The rows of a group lie close to one hidden flat surface of 9 dimensions, which passes through zero. Surfaces can cross.
Known rows, each followed by its group:
[-24   1 -25  14  -5   5  -7 -27   0  14  -8 -14  -3 -17  12  -2 -16   7
  -9   6  -1 -15] -> Gel
[ 10  -3  -8   3 -10 -17   5  35  26  11 -14   6  -4 -26   3 -10 -13  12
 -12   2  -7   6] -> beke
[-19 -36  -7  20  28  -4  -2  13   9 -42   5 -14   5 -34  15   9 -30  -2
 -15  11  -6   3] -> Voru
[  4 -19 -11   0   5 -23 -15   0   6  -9  -4   4  10  19  17   7   5  -7
   6   6   6  -1] -> Gel
[ 15 -28  -2   3 -16  11  26  -2  11  13  11   5  -1   3  20  -5   3 -25
 -14 -15  -6   8] -> beke
[  1   1 -11   4 -11  -4 -20   6   7  31  -5  -4 -15 -32   8  -9 -18  21
 -23  14  -8  19] -> dif
[ 28  43   7 -16 -21 -14 -14 -13  -4  53  -4  16 -20  35 -17 -10  30  20
   2  12   8  23] -> kisa
[  7  12  -1  -5  -2  -5  23  13   3   8  -8   4   2   9  -7   7  13  -9
   7 -19  -5 -16] -> Voru
[  2   7  12  -4   8  26  20   4  12 -47  12  -9 -20 -23  -8   2 -17 -14
  -7   5   5   5] -> Gel
[  2   2   3  16  -6  10  -3 -26  -2  33  12  13 -15 -32  17  -4 -30  -1
  -3   7   5  25] -> Voru
[  3  14   9 -13   7  17  -8 -10  -6   8   1  -7 -16  10  -1   1  22   6
  -3  -5   5  -5] -> dif
[ -4   5   3 -13  10   1  -4  32 -18 -18   4  12   2   1  -7  17  11   8
  13  -8 -14   0] -> kisa
[-11   5   3  11   8   1   6 -21 -28  -1  24  10   1  12  -9  11   0   4
   1  17 -13  25] -> beke
[-17 -12 -25  -2 -13  31  13 -24   6 -19   3  -6 -11 -15  22  -3  -9  -6
   1  -5   5 -28] -> kisa
[ -5  -4   7  -2   3   4  -2 -17  -7 -14  -4 -12  20  18  -8  -2   5 -11
  11  -7  11 -20] -> dif
[  4  30  -3  -4 -12 -10  -6  -1  -5  31 -12   5   2  -5  -3   5  -6  -1
   9 -10   2  -6] -> Gel
[  2  -1   0  -2 -13   6   1   3 -22  13  11   1   6   9  -5   2   8   0
  -7   0 -19  15] -> kisa
[ -3   4  -7  20  -6 -18  15  -3  -3   6   7  -2   5   2 -15   2 -16   2
 -12  20 -14  22] -> Voru
[ 15   8   0  -5 -11  -1  17  17   9  16   0  21  -7  -1   0  -2   6  -1
   8 -12  -4   1] -> dif
[ -3  22  -3 -23 -14  24 -15 -18  -1  -2  -8 -12 -15   4  -5  -8  10  10
   3  -2  15 -21] -> kisa
[ 17  -2  14   0   1  -2   5  -5   3  22   0  -4   9  11   5   2   6 -25
  -1 -18   8  -1] -> dif
[ -5  15 -16 -21 -14   8 -23  17  -5   0 -12   6  -9 -24  13   6  -6   9
  12 -10  -1 -17] -> beke
[ -7   6   9  -7 -31  30  15 -25   1 -19   9  15   7   5 -29 -26  -9  11
  20   8  13  -3] -> dif
[  0  -7 -17   5 -30   1  16   8   9   4   1  21   2 -32  16   3 -33 -13
   9  -5  -4   3] -> kisa
[  5 -12   1  15   1  -7   3  -8  -9   1  16  -5   5   8  -1   3  -7 -11
 -17  14  -8  28] -> beke
[-10  -8 -15  -2  -7  -1 -10  -2  -2 -27   7  -7  -3   9  -4  -3   0  17
 -10  25  -7   7] -> Voru
[-30  -6 -20   3  19   7  -9 -25 -15 -27  -1 -26   4  16   1   9  13   9
  -6  10  -1 -26] -> Gel
[ -7   5   9  19  14   5  44 -25   1  30  -1   9   8   5  -2   1   8 -13
  16 -26   3 -21] -> Voru
[ 18   0  -4 -18 -14 -28 -27   2  -4  -2  -6  13  17  38   4   7  12 -10
  17   5  10   3] -> kisa
[ 11  17 -12  -1 -22 -15 -26 -28  17  -1  -4  -3 -13   3   6  -6 -23  -2
  -4  32  23  15] -> beke
[-14  -7   4   6   1  41  29 -24 -10  -7  27   0 -17   4 -13 -13  15  17
  -7  10 -13  11] -> Gel
[ 19  31  15   3 -10 -20   2  19 -15  38  -1   0   8   5 -18  11  -2 -14
  -7  -7 -13  23] -> Voru
[ -1  -6  -1  14  11  -5   0 -17  -3  45  -4   0   0   3  12   0  10   5
  -4 -10  -3  -3] -> beke
[ 11   8 -11 -25 -35   9 -20 -16  -2   3   4  15 -13  24   3  -9  13  10
  11  13  10   8] -> Voru
[  2 -22  -6  -4 -12  -2 -12 -27 -18  -8  12 -12  20  57   0  -1  27 -11
  -6  11  -2   0] -> beke
[  2  25 -15  -4  -2  -5  -7 -22  18   4 -10 -16 -18  11   7  -2   6  -1
 -10  11  18 -12] -> kisa
[ 10   2  -1  -2  22 -33 -29  14  28 -12 -13  15 -15  -9  11  -2  -7  21
   6  23  20  10] -> Gel
[-12 -20 -13   9   2  10  20  -8  13   8   2   7  -7  10  -3 -21  21  32
 -10  10  -9  -2] -> Gel
[ -1  -3  15   2   8   7  -4   6 -25   8  14  -4  10   2 -17   2   7   6
  -9   0 -20  22] -> Gel
[ -6 -21   2  11  13   3   2  -9 -18 -12  19  -8   7  16   0   7   6  -5
 -14  11 -15  21] -> dif
[  1  -6   2  21  16 -21  11  -5  -3   7   5 -10   9  17  -5   7   4 -11
 -15   7  -7  13] -> kisa
[ -6  -5   3  -3   5   9  11   9   2 -36  -4 -27  12  -5  -3   8  -9 -25
  -9 -13  -1 -21] -> Gel
[ -6 -15   1   9  16 -15  -8   9   1  29 -15  -6  15   4   4  -4  15  16
  -4 -11  -7 -11] -> beke
[ 14   6  42 -13   7  25 -15  -3   3 -22   6 -10 -10  -6 -23 -20  -1   2
  -3   4  21  11] -> dif
[ -6   9  -6  -9   6 -11 -27   6  -1  16 -22 -20   4  -4   8   5   7   4
  -4 -11   4 -23] -> dif
[  9  -2  15  -6   1  -5 -14  21 -11   4   2   9   8  -4 -10  -1   0   9
   4   0  -5  17] -> kisa
[ -3  14   4  15   8  -4  26   2   4   7  -3   1   4 -18  -3  10 -14 -17
   7 -15  -2 -11] -> Voru
[ -9 -11 -19   9  -5  -4   9   2   5 -11   7   0  -5   1  -2  -3  -2  16
 -16  21 -12  15] -> Voru
[-22  25  -7   7  -1  10  15  -2   0 -33   8  -3 -13 -22 -25   2 -22  20
  -3  24  -8   8] -> dif
[ -2   2   3  11  11 -20 -22  -8  -7   4  -1 -18   8   5  -5   5 -10  -2
 -16  16   0  16] -> beke

New rows, each followed by its group:
[  1  31  -3 -16 -19   9  26  15  -2 -35   3 -16  -4  24 -40   1  12  -3
  -8  10 -13  -4] -> beke
[ -5  -6  -7  25  -4   7  34  -7 -17  21  23   9  -1 -20  15  17 -22 -24
 -11  -5 -27  23] -> Voru
[-17 -13  -6  15  -2  12  16  11   7 -13  -9 -36  11 -34  -2  -6 -28 -11
 -28  -9 -12 -18] -> Gel
[-18  -8 -15  22   7  -8   2 -23 -29  17  10 -28  16  15   3  15   2 -10
 -27   6 -22   8] -> dif
[ -5 -35 -13  -3   3  -7 -13  12   1 -22   5  -6   3  23   1  -9  24  22
 -20  20 -15  12] -> Voru
[ 24 -20   1 -15  -5   6  -4  21  21  21  -7  22 -17 -21  41  -2   6  -9
   6 -24   8  -5] -> Voru
[  0  -3   5  -6  -7  16  35  18  13 -19   6  23  -8  -6 -11 -10   6   7
  17 -10  -4  -7] -> beke
[ -3   6 -16  19  -5 -31  31  15  12  -8  -4   3  12  11 -16   4  -8  -3
  -7  11 -14   4] -> Voru
[-17   2   3  15  28   3   7  25  -9 -12   2 -25  -3 -35  -7  14 -15   1
 -27  -1 -24   7] -> Voru
[-24  19  -7  21  14 -21  13   8  -5 -43  -1 -26  16  -7 -36  11 -32  -1
 -10  22 -11   2] -> Voru
[  2  -2   3  -4 -14   5 -13  33  -6  -4   0   2   1 -43   0   2 -27   2
  -6  -3 -14  15] -> kisa
[ -4 -22 -11  13 -19  -2  -7 -21 -25  27  13   1  22   5  18   8 -13 -20
  -7  -3 -14  15] -> Gel
[ -5  23  -1  -2   0   5  12  -3 -17 -11   8  -7  -1  19 -25   4  10   2
  -5   8 -12   5] -> beke
[ -5 -13  13  -3   7 -11 -35  10 -18  -3 -12 -20  31   0  -5   2  -4  -5
   3  -9   3 -10] -> Gel
[ 11 -16  14   5  14 -10  -6  35   3 -15  -5 -40  13 -18   0   8 -12 -29
 -36  -9 -14   8] -> beke
[-11  -9   2  -6  16   3  -8  -1  -7 -12  -2 -17   5  32 -20  -9  38  27
  -9   7  -6  -9] -> Voru
[ 10 -19 -13  15  -8 -26   5   8 -11  26  14  10  13  16  16  12   0 -15
 -13   6 -24  30] -> Gel
[-10  16  10 -16  16  17   4  32 -14 -10 -13 -17   3 -17 -11  15  13   0
   2 -31 -13 -31] -> beke
[ -2  26  21 -24  17  18 -23  35 -29 -33  -6 -30   3 -33  -4  30 -12 -28
  -2 -26  -7 -16] -> Voru
[-12   7   9  -3  15 -14 -49   1 -22   5 -14 -16  22  -6  -7   7  -8   8
   8   0   6  -7] -> Gel
[  2 -51   2 -24   8   9 -30  -1   8 -35  -4   6  14  21  31  -8  19  -4
  20 -12  23 -24] -> Voru
[  1   3 -12 -14 -17  21  10   1 -14   0  12   8 -10   3  10  10  11  -8
   0  -8 -15  -1] -> Voru
[ 19   0  11   0  -7 -22 -26   7  -7  24  -1  -6  10  13  -8  -6   1   3
 -14  11  -3  30] -> kisa
[ -5   5  24 -21  26  26 -25  12 -24  -7  -3 -25   0  -3  -3   9  26   1
  -2 -24  -1 -20] -> Voru
[ -7   4 -10  17   4  -7  18 -18  32  19 -10   8 -14   0  -9 -24   4  33
  -2  17   8  -3] -> Voru
[  4 -11  24 -10   0  27 -13 -15   1  16   4  10  -9  -2  -4 -26  15  28
   8  -1  13   4] -> kisa
[ 11  -4  15 -14 -30  13 -22   3 -15  18   3   6  12  -3  -9 -15  -3   4
   5  -5   1  12] -> kisa
[  3  13  -1 -10 -19   5   2  15 -30  12  10   7   7  11 -12  11   9  -2
   0  -6 -26  13] -> kisa
[  1  19  -8 -17   1 -24 -48 -18   8   1 -24   7   6  10  17   7  -2   0
  34  -1  37 -29] -> Gel
[  4  37  19 -11   8 -12 -39  10   1  20 -18   5  -8 -26 -14  -2 -14  23
  17   3  15   4] -> Gel
[ -4 -20  -5  -6  16  -4 -34   0  -4  -2  -3  -9   1   9  17   2  13   9
  -7   5   3  -3] -> dif
[-10  -3  -4 -16  -7  29   3  -8 -18   7   6  22  -5  -4  19   8  12  -1
  27 -24  -2 -19] -> beke
[ -2  40   2  -5  13  -7  -8 -18  21  31 -34 -14 -10   0 -10 -10  11  16
  10 -14  29 -42] -> beke
[-22 -31  -2  23  23  17   3 -16  -3  -3  13  -8  -8 -23  18  -2  -8  13
 -14   9  -9   7] -> Voru
[  4 -11 -14  -5 -22  10   7  22 -20  16  11  -9   1  -7  18  14   3 -20
 -26 -14 -32  13] -> beke
[ 11 -19 -15 -12 -13  -2   6  27   3  -9   5  11  -5   2  19   7  12  -9
  -5  -5 -12   2] -> Voru
[ -3  40  -6   1 -20   4   5  -9 -12   1   7  -1 -10 -15 -14  10 -26  -6
  -1  11  -7  14] -> Voru
[-12   7  -5  -4   5 -13 -55 -26   6  13 -19   8  -2 -16  13  -8 -16  27
  22  13  31 -11] -> Gel
[ -8   2 -13  10  -1 -11   4  -2 -18  23   2  -6  10  17  -2   8  13   5
 -12   0 -21   2] -> Gel
[  6 -20 -11  -1 -14   1   4   4   9  27  -6   7   2   1  21 -10  10  -1
  -2 -16  -3 -10] -> beke
[ 13  16  13   4  -6  -2   4  13 -11  12   7   5  -2 -20  -4   9 -19 -14
  -8  -3 -10  22] -> Gel
[ 18  -8  -1  -8 -11 -21 -18  23  22  -8 -12   8   5  -9  10  -5 -17  -8
   4   3  12   6] -> Voru
[-17   8  11  18  36 -25  -9   5 -15   3  -3 -11  16  12 -27   5  10  28
  -3  13 -11   9] -> beke
[ 21 -20  31   3  -2  -4  -6  27  -7  28  13  25   7  -4 -15 -19   8  22
  -2   3 -12  46] -> Gel
[ 12  -5   0  -7 -24   5   4  -8  10  29  -6  23   5   6   6 -17   6   4
  18 -15  12  -9] -> Gel
[  3   3 -16  -6 -13   6  13   5   9   4   4  11 -18  -5   6  -2   4   7
  -4   4  -7   1] -> Voru
[ 11  39  -1 -39 -16   6 -11  29   2 -29 -19  -9  -8   6 -15  11  11  -7
  15 -14  10 -30] -> Voru
[-17 -18  -8  10  14   8  21   7 -17 -26  13 -13  11   0   1  16   2 -12
 -10  -4 -22  -5] -> Voru
